The first 6 rows are patterns. Each new row is the sum of 2 different patterns, raised or lowered, with some noise. Before adding, each is slid sideways (what falls off one end comes back at the other) and multiplied by a number that may be negative. Names go in the order of the patterns.
Some rows, each with the names of its patterns after it:
0.04, 0.26, 0.05, 0.95, 0.11, -1.01, 1.25, 0.51, -0.44, -0.50, 0.17, -0.23, 0.24, -0.16, 0.07, 0.59, 2.00, 0.64, -0.20, -0.21, 0.30, 0.34, 1.11, 1.40, -0.46, -0.15, 0.66, 0.21, -0.30, -0.07, -2.23, -1.58, -0.15, -0.38, -0.24, -2.75, -2.39	nenu
0.32, 0.52, -0.14, 0.05, 0.56, 1.55, 0.67, 0.42, -0.54, 0.80, -2.42, 0.12, -0.17, -1.32, 0.19, 0.67, -0.46, 0.16, 0.62, -1.70, 0.69, -0.05, -1.51, 0.24, 0.06, -0.11, 1.76, 0.44, -0.19, 2.75, 2.57, -1.09, 1.71, -2.08, 0.01, 0.74, -0.41	Fazan
-1.16, 1.34, 0.29, 0.26, 0.70, 0.45, 0.03, 0.07, 0.29, 0.53, -0.64, -0.34, -1.99, -0.58, 0.49, -0.13, 0.08, 0.02, -1.05, 0.12, 1.07, -0.50, 0.66, -0.23, 1.15, -0.93, 1.55, -0.21, 0.79, -1.54, -1.07, -1.28, -1.89, -0.24, -0.22, -0.21, -0.62	fasar
-0.09, -1.45, -0.50, -2.52, 0.03, 0.44, 0.52, 0.44, -0.88, -0.11, 0.15, 0.40, -0.33, -0.18, 0.16, 0.21, 0.09, 0.11, -1.99, 0.74, -0.77, 0.99, 0.65, -0.55, 0.09, 1.34, 0.09, 0.29, 0.26, -0.57, 1.33, -0.88, 0.63, -0.02, -2.75, 0.84, -1.22	vogo
0.06, -0.97, -1.01, 0.09, -0.87, 0.97, -0.08, -1.67, 0.18, 0.38, 0.49, 0.39, 0.14, 0.45, 0.17, -0.77, -1.51, -1.12, -0.01, 1.62, 0.92, -0.29, 0.13, -0.31, -0.48, -0.95, -0.10, 0.67, -0.43, 0.71, -0.92, 1.73, 0.00, 0.97, -0.07, -0.45, -0.63	Dul
-0.15, 2.30, 2.16, 2.04, -0.57, -1.95, 2.75, -1.84, -0.59, 1.44, 0.65, 0.07, 0.63, 1.67, -1.16, -0.33, -0.59, 0.70, 0.63, 0.40, -0.16, 0.23, -0.59, -0.03, 0.66, 1.96, 0.67, -1.44, 0.23, 0.23, 0.31, 0.17, 0.40, 0.18, -0.70, 1.43, -0.48	mulo

New rows. What belongs after each?
-3.44, 1.51, -0.63, -0.85, -1.25, -1.62, -1.55, -0.66, -1.12, -0.76, -1.95, -1.94, -2.83, -1.12, -0.20, 0.55, -1.21, -1.00, -0.05, -1.44, -1.60, 0.01, -2.18, -0.92, 0.40, -3.35, -2.75, -1.53, -0.67, 0.82, -3.09, -0.49, -0.76, -1.98, -3.20, -2.64, -0.64	Fazan mulo
0.31, 2.36, 1.69, 1.78, 2.80, 1.15, 1.81, 4.23, 2.79, 1.77, 2.46, 1.60, 0.94, 3.68, 1.45, 2.73, 0.62, 0.71, 0.57, 0.48, 2.43, 2.00, 1.75, 0.95, 1.11, 1.60, 2.11, 1.84, 1.71, 2.24, 2.23, 1.62, 2.12, 2.56, 0.20, 1.95, -0.02	Fazan fasar
0.04, -1.76, 0.65, -1.58, -1.22, -0.45, 1.36, -1.31, 1.10, -2.12, -1.38, -0.26, -1.07, -0.08, -0.57, -0.96, -0.59, -0.06, 0.70, -0.10, -1.92, -0.69, -0.65, -2.03, -0.18, -1.23, -1.95, 0.60, -0.14, -0.83, -0.30, -0.79, -1.20, -0.85, -0.49, -1.97, -2.80	Fazan vogo
0.85, 1.48, 0.18, 1.31, 0.66, 2.55, 0.15, 3.45, 1.16, 2.62, 3.13, 2.15, 2.27, 2.13, 1.68, 1.24, 3.11, 1.73, 0.88, 2.45, 1.29, 1.06, 1.34, 0.24, 1.31, 1.56, -0.76, 0.06, 2.51, 1.48, 3.52, 1.25, 1.05, 1.76, 1.32, 1.83, 1.62	Fazan fasar
-3.19, -0.46, 0.22, 1.12, 0.26, -2.24, -0.43, -0.33, 0.02, -0.70, -0.48, -0.34, -0.74, 0.40, -0.64, -2.39, 1.52, -0.01, 1.57, -0.30, -2.20, 1.20, -0.32, -0.86, 0.46, 0.06, -1.04, 1.14, -0.34, -0.63, -0.76, -3.38, 0.60, -1.33, -0.41, -2.02, -0.94	vogo mulo
-0.35, -1.13, -0.15, -0.73, 0.36, -0.29, -0.94, -0.41, 0.29, -0.06, -1.08, -0.60, -2.49, -1.70, -0.72, -0.92, -0.70, -2.88, -2.42, -0.48, -1.03, -0.15, -0.04, 0.02, -0.99, 0.40, 0.07, -0.39, -1.02, -0.30, -0.60, -0.52, 0.00, -0.84, 0.33, 1.29, -1.01	nenu vogo
-0.29, -3.83, -1.82, -0.81, -0.94, -0.93, -2.50, -2.42, -1.44, 0.48, -1.32, -0.18, 1.19, 0.35, 1.76, -1.09, -2.88, 1.15, -2.39, -1.64, 0.55, -0.33, -0.79, 0.01, 2.04, -1.39, -1.32, -1.61, -0.02, -0.12, 0.16, -0.14, -1.03, -1.51, -0.40, -0.26, 0.59	nenu mulo
0.18, -0.32, -0.71, -1.81, -1.23, 0.11, 0.27, 0.32, -0.29, -0.52, 1.25, -0.06, -0.52, -0.02, 0.39, 1.14, 0.77, 0.20, 0.75, -0.53, -0.44, -1.99, -0.38, 1.00, -0.11, 0.57, -0.35, 0.43, 0.12, 1.55, -0.27, 0.39, -0.46, 1.07, -1.12, 0.69, 0.13	fasar Dul
-0.21, -0.61, -0.39, 0.53, 1.12, -0.47, -0.39, -0.90, -0.17, -0.75, 0.84, -0.16, -0.73, -1.06, 0.81, 0.08, -0.14, 0.26, -2.23, -1.69, -0.55, -0.62, -0.08, -3.37, -2.64, -0.57, -0.67, -0.54, 0.21, -0.42, -1.44, 0.32, 0.13, -0.72, 0.05, -0.15, -0.95	nenu fasar
-2.19, -1.71, -2.60, -0.87, -1.34, -2.95, -0.70, -1.77, -4.04, -3.50, -3.49, -1.54, 0.59, -4.55, -0.14, -0.62, -3.13, -2.36, -1.94, -3.20, -3.46, -0.81, -2.82, -2.46, -1.86, -3.02, -1.12, -1.71, -2.28, -1.07, -1.97, -2.63, -3.44, -2.42, -0.79, -2.67, -2.28	Fazan mulo
-1.61, -1.68, -0.96, -0.81, -1.76, -2.55, -2.14, -2.00, -1.37, -2.10, -1.48, -1.33, -2.95, -1.84, -2.27, -2.35, -2.00, -2.89, -2.92, -2.34, -1.66, -1.32, -1.36, -2.27, -1.33, -1.33, -1.81, -1.51, -2.39, -1.75, -0.97, -1.92, -2.01, -2.87, -1.74, -2.18, -1.71	vogo Dul
-1.82, -0.74, -0.94, -1.04, -1.27, -1.57, -1.43, -0.83, -1.19, -0.08, -0.98, -1.30, -1.46, -0.37, -1.26, -0.73, -1.66, -1.65, -1.97, -1.36, -1.52, -1.30, -0.34, -0.55, -0.88, -0.81, -1.89, 0.14, -1.69, -1.23, -0.51, -1.02, -0.96, -0.64, -0.81, -1.80, -2.14	fasar mulo
-1.23, -0.92, -0.95, -3.34, -3.97, -1.31, -0.96, -0.05, -0.83, 1.74, -1.57, 0.40, 1.07, -1.30, -1.77, -0.26, -1.10, -1.09, 1.01, -1.29, -0.16, 2.39, -0.43, -0.76, -0.68, -2.18, -0.86, 0.33, -2.36, -3.56, 0.32, -1.82, 1.50, -0.92, -1.48, -1.89, -2.18	nenu Fazan
0.03, 0.47, 0.32, -0.28, 0.06, -0.65, -0.45, 0.07, -0.81, -0.47, -0.40, -1.02, -1.17, 0.07, -0.93, 0.43, -0.38, 0.18, -0.36, -0.11, -0.85, -0.44, -0.06, -0.49, -1.27, -0.47, -0.61, -0.21, -0.52, 0.11, 0.02, -0.41, 0.25, 0.73, -0.88, 0.29, -0.36	Fazan vogo
1.41, 2.04, 1.37, 0.39, 1.05, 0.64, 1.20, 0.91, 0.08, 0.28, 1.62, 0.58, 1.85, -0.32, 1.48, 0.63, 1.76, 1.45, 0.77, 1.14, 1.96, 0.65, 1.10, 1.21, 0.79, 1.77, 1.20, 1.48, 1.11, -0.52, 1.70, -0.02, 1.17, -0.11, 0.52, -0.19, 0.90	Fazan vogo
1.66, 1.78, 1.63, 2.17, 1.03, 1.75, 0.31, 2.16, 0.63, 2.35, 2.06, 0.98, 1.47, 2.85, 1.94, 2.64, 2.34, 0.97, 2.18, 0.28, 2.25, 1.55, -0.97, 2.66, 0.85, 1.50, -0.15, 1.31, -1.29, 1.95, 1.07, 2.10, 1.41, 0.67, 1.73, 1.95, 1.88	vogo Dul
0.28, 0.16, 0.61, 0.02, 0.33, -0.41, 0.87, 1.11, 0.81, 1.94, 1.71, 0.07, 0.80, 1.01, 3.81, 2.70, -0.69, 0.50, 0.53, 0.07, 0.52, 1.36, -0.29, -0.35, 1.86, 0.54, 0.17, 2.30, 1.88, 2.15, 0.06, -1.42, 1.00, -1.23, 0.19, 1.66, 0.73	nenu mulo
-1.50, -2.03, -1.58, -1.36, -2.48, -2.81, -2.62, -2.03, -0.37, -1.66, -1.88, -1.78, -3.00, -1.79, -2.97, -2.03, -2.00, -2.34, -2.27, -2.59, -0.63, -1.63, -1.14, -2.19, -2.26, -2.34, -1.78, -2.69, -2.61, -1.84, -2.46, -1.15, -1.93, -3.73, -1.46, -1.87, -1.24	vogo Dul
4.29, 1.93, 1.85, 1.34, 1.09, 2.98, 1.87, 1.80, 1.09, 2.62, 1.63, 1.94, 1.47, 2.34, 2.25, 4.33, 1.75, 2.65, 1.07, 1.33, 2.53, 2.22, 0.13, 1.75, 1.58, 1.43, 2.37, 0.61, 2.71, 1.08, 1.82, 4.80, 1.24, 3.76, 2.31, 3.17, 2.53	fasar vogo
-1.63, -0.93, -0.43, 0.33, -0.10, -0.75, -0.38, -0.84, -0.93, -1.12, -0.59, 0.71, -1.03, 0.26, -1.42, 0.36, -0.39, 0.15, -0.99, -0.98, -1.06, -0.64, -0.93, -1.69, -0.19, -1.24, 0.15, 0.49, -1.90, 0.02, -0.18, 0.38, -0.11, 0.36, -0.25, -0.59, -1.13	vogo Dul
-1.42, -4.09, -0.89, -2.17, -1.78, 1.80, -1.98, -0.99, 0.69, 1.57, -2.37, 1.68, -3.73, -2.10, -1.37, -2.44, -0.86, -1.23, -1.92, -1.97, -0.99, -0.25, -1.38, -1.48, -2.32, -1.17, -2.49, -2.17, -1.45, -3.72, -2.00, -0.83, -2.14, -2.58, -1.33, -3.53, -1.41	Fazan vogo
0.66, 2.22, 2.03, 2.59, 0.71, 0.64, 3.12, -0.73, 0.51, 1.82, 1.25, 1.38, 1.26, 1.55, 0.39, 0.25, 0.53, 0.78, 1.77, 0.35, 0.92, 0.62, 1.32, 1.31, 1.93, 3.30, 1.45, 0.00, 1.07, 1.26, 1.70, 0.31, 1.00, 0.74, -0.05, 1.55, 0.52	fasar mulo
1.58, -0.35, 0.31, -0.55, 0.73, 0.70, 0.78, 0.94, 0.39, -0.25, 0.12, -1.04, -0.29, 0.87, 0.28, 0.71, 0.37, -0.52, -0.73, 1.77, -0.53, 1.53, 0.59, 1.12, -0.49, 2.62, 0.30, 1.30, -0.83, -0.89, -0.07, -1.85, 0.62, 0.27, -1.47, 0.23, -1.29	fasar vogo
-1.29, 0.88, 2.54, -1.32, 1.92, 1.02, -2.04, -0.92, 0.53, -0.14, -0.78, -0.37, -0.84, 1.16, 0.22, 0.12, 0.90, 0.83, -0.26, 1.95, 1.06, -0.17, -1.18, 0.22, 1.59, 0.55, 0.32, 0.47, 0.89, 1.63, 0.93, 0.92, -0.67, 1.13, 0.97, -0.35, 0.01	nenu mulo
1.05, 0.85, -1.10, -2.29, 2.34, -1.49, -1.49, 0.42, 0.07, -0.56, -0.43, 0.73, -3.00, -1.94, -1.38, -0.37, -0.37, -1.99, -2.18, -0.49, -1.19, -0.70, 0.43, 1.11, -0.68, -1.28, -0.30, -0.89, -0.79, -0.47, -0.49, -0.52, -1.46, 0.60, -0.89, 0.33, 1.66	nenu mulo
2.57, 0.02, 0.57, 1.90, 1.66, 0.91, 1.25, 2.45, 0.08, 0.63, -0.18, 1.34, 1.33, 1.47, 0.56, 2.03, 0.46, 0.99, 1.89, 2.59, 1.25, -0.05, 1.11, 1.04, 1.87, 0.80, 1.39, 1.67, 0.31, 2.12, 0.66, 0.32, 2.58, 2.75, 1.56, -0.43, -0.16	Fazan mulo
2.12, 1.25, 1.48, -0.74, 0.13, 2.11, 0.49, 1.12, 0.73, 0.64, 0.50, 1.02, 1.78, -0.36, 1.25, 0.98, -1.14, -0.24, -1.22, 1.88, 2.35, -1.81, 2.88, 1.44, -0.91, 0.33, 0.77, 0.24, -0.29, 1.52, 1.61, 1.15, 0.41, 1.51, 0.21, 1.61, 0.85	vogo mulo
-0.92, -0.55, -2.33, -1.57, -0.98, -2.18, -0.74, 0.28, -0.90, -0.30, -1.80, 0.32, -2.47, 1.14, -2.45, -0.28, -3.24, -2.09, -2.15, -2.48, -1.47, -0.70, -0.65, -1.59, -1.51, -0.32, -0.59, 0.21, -0.52, -0.93, -1.25, -1.26, -0.81, -0.77, -1.87, -0.91, -2.17	fasar Dul
1.36, 0.41, 1.87, -0.01, 0.55, -0.85, 0.49, 2.26, 1.19, 0.70, 1.26, 1.39, 0.63, 1.27, 0.89, 0.06, 2.29, 1.04, -0.81, -0.76, -0.61, 1.19, 1.93, -0.88, 2.61, 2.15, 0.58, 0.62, 0.01, 0.09, 0.00, 1.56, 1.32, 1.62, 1.05, 0.71, 0.44	Dul mulo
-0.43, -2.43, -0.51, -1.54, -0.45, -0.86, -4.50, -1.45, -1.70, -0.65, -1.91, -0.66, -2.76, -1.23, 0.27, -0.07, -0.59, -1.77, -0.70, -0.72, -0.28, -1.18, -0.80, -0.24, 0.54, -0.35, -0.80, -2.53, -0.06, -1.19, 0.57, 0.57, -1.43, -0.80, 0.63, -0.59, -0.80	nenu vogo
-2.78, -0.56, -1.23, -1.62, -0.31, -2.01, -0.16, -0.71, -0.73, 1.44, -0.56, 1.29, -1.19, 1.10, -1.22, 1.34, -0.60, -1.38, -1.17, -1.07, -0.15, -0.75, -0.68, -0.57, -0.40, -0.44, -1.15, -0.65, -1.96, -0.84, 0.82, -2.02, -0.10, -1.39, -1.55, -0.38, -0.63	Fazan vogo
-1.02, -1.00, -1.21, -1.49, -1.08, 1.40, 1.36, -1.61, -2.41, -1.27, -3.09, -0.92, -2.24, -2.75, -2.85, -1.17, -0.78, -1.45, -1.46, -1.05, -0.53, -1.66, -1.32, -4.33, -2.11, 0.01, -1.70, -2.14, -2.26, -2.92, -3.09, -1.65, -1.64, -1.57, -0.50, -0.30, -1.59	nenu Dul
-0.97, -2.25, -1.71, -2.74, -0.55, -3.29, -1.50, -2.54, -3.18, -1.57, -1.97, -1.93, -2.05, -2.32, -0.95, -1.98, -1.60, -1.21, -1.03, -1.89, -0.57, -1.43, -1.12, -1.56, -1.91, -3.10, -1.74, -1.31, -2.05, -0.94, -1.82, -2.34, -0.87, -1.04, -1.94, -1.11, -2.38	Fazan fasar
1.85, 2.48, 1.70, -0.26, 0.93, 0.87, 0.72, 1.68, 1.28, 1.06, 1.33, 1.91, 0.20, 1.29, 2.10, -0.28, 1.81, 3.45, 0.70, 3.97, 2.06, 2.40, 4.50, 5.77, 0.44, 3.01, -0.94, 1.31, 2.76, 1.34, 1.77, 1.73, 1.61, 1.64, 1.81, 2.90, 2.11	Fazan vogo
-0.85, 0.10, 0.16, 0.42, 0.57, 1.02, 0.08, -0.58, 1.60, -0.99, 1.32, -2.09, -0.22, -0.45, 0.07, -0.10, 0.58, -0.19, 0.88, 1.37, -0.70, 1.52, -1.24, 0.20, 3.27, -0.53, 0.36, -0.26, 0.58, 0.24, 0.98, -0.20, 0.63, 1.38, 1.01, 0.64, -1.51	vogo Dul
2.01, 0.87, 2.11, 2.45, 5.31, 2.81, 1.41, 1.43, 3.37, -0.19, 1.74, 2.37, 1.55, 3.28, 1.42, 2.87, 2.23, 1.11, 1.21, 2.25, 0.37, 1.51, 1.69, -0.78, -1.06, 2.64, 0.60, 4.85, 2.13, 0.04, 2.06, 1.53, 1.47, 1.92, 1.92, 1.22, -0.14	Fazan mulo
2.76, 1.79, 2.25, 1.25, 1.79, 2.53, 1.46, 2.54, 1.92, 2.02, 1.26, 1.73, 2.06, 1.55, 2.05, 1.58, 2.14, 0.70, 1.50, 2.29, 1.53, 2.09, 2.26, 1.77, 2.02, 2.11, 1.32, 2.31, 1.62, 1.28, 1.36, 1.73, 2.00, 2.54, 2.05, 1.89, 2.48	Fazan fasar
-0.82, -3.77, -1.70, -1.17, -2.27, -1.81, -0.76, -1.44, 0.17, -0.71, -0.80, -0.97, -1.40, -2.03, 0.03, -3.61, -2.45, -1.57, -3.25, -1.26, -2.07, -1.20, -2.96, -0.89, -3.69, 0.25, -0.69, -1.68, 0.25, -1.42, -1.47, 0.01, -0.78, -0.72, -0.54, 0.21, -2.63	Fazan fasar
1.64, 1.10, 2.01, -0.99, 1.39, -0.01, 1.25, 1.07, 2.11, 0.34, 2.06, 1.56, 1.86, 2.52, 0.92, 2.13, 2.74, 1.26, 0.97, 1.16, 1.35, 0.47, 0.58, 0.98, 1.58, 2.39, 2.23, 1.20, -0.42, 0.14, 1.60, 1.18, 2.40, 2.02, 1.80, 1.42, 0.61	fasar Dul
-0.08, -0.25, -0.83, 0.76, -0.69, -0.43, -0.23, -2.23, -1.61, -0.58, -0.56, -0.19, -0.88, -2.59, -2.89, -0.17, -2.80, 0.75, -0.02, -1.59, 0.27, -1.84, 0.49, -0.61, 0.00, -1.14, -2.28, -1.75, -0.92, -1.13, -2.12, 1.23, -1.52, 0.31, 0.29, -2.31, -0.97	Fazan Dul
0.86, -0.56, 1.61, -0.46, 0.72, 1.68, 0.68, 0.40, 0.01, -2.44, -0.35, 1.71, -2.26, -2.11, 1.17, -1.16, 2.08, 0.19, 0.36, 0.03, 0.49, -0.02, -1.07, -1.18, -1.44, -0.59, 1.24, -1.80, 2.27, 0.13, 1.84, -0.22, 0.65, 1.36, -0.89, 0.71, 1.15	Fazan mulo
1.76, -0.42, 1.13, 0.31, 0.89, 0.99, 2.77, 0.66, -0.12, -0.26, 0.32, 0.94, 1.00, 1.15, -0.19, 0.40, 0.87, 0.45, -0.06, 0.27, -1.19, 0.28, -0.09, 0.40, -0.27, -1.81, -0.97, 0.28, -0.21, 0.24, 0.70, 0.25, -0.15, 0.41, 1.23, -0.36, -0.12	nenu vogo
0.95, -0.37, -1.85, 1.37, -0.33, 0.61, -0.25, 0.74, -1.07, 0.19, 1.17, 0.42, 1.33, -0.96, 0.48, 0.13, 0.65, 0.64, 0.77, 0.57, 1.19, 1.17, 0.66, -0.32, 0.56, 0.09, 2.04, 0.79, 0.04, 0.44, 1.28, 0.55, 0.63, 0.67, 0.62, 2.22, 0.48	vogo Dul
-0.86, 0.32, -1.50, 0.43, -0.29, -0.75, -1.51, -1.23, -2.65, -3.07, -1.74, -0.41, 0.36, -2.53, -0.28, 0.83, -1.03, -0.54, -0.06, -0.45, -1.35, 0.27, -0.11, 0.18, -1.39, -1.04, -2.16, -0.76, -0.31, -0.40, -0.33, -0.87, -2.39, -0.82, 0.97, -1.00, -0.20	fasar mulo
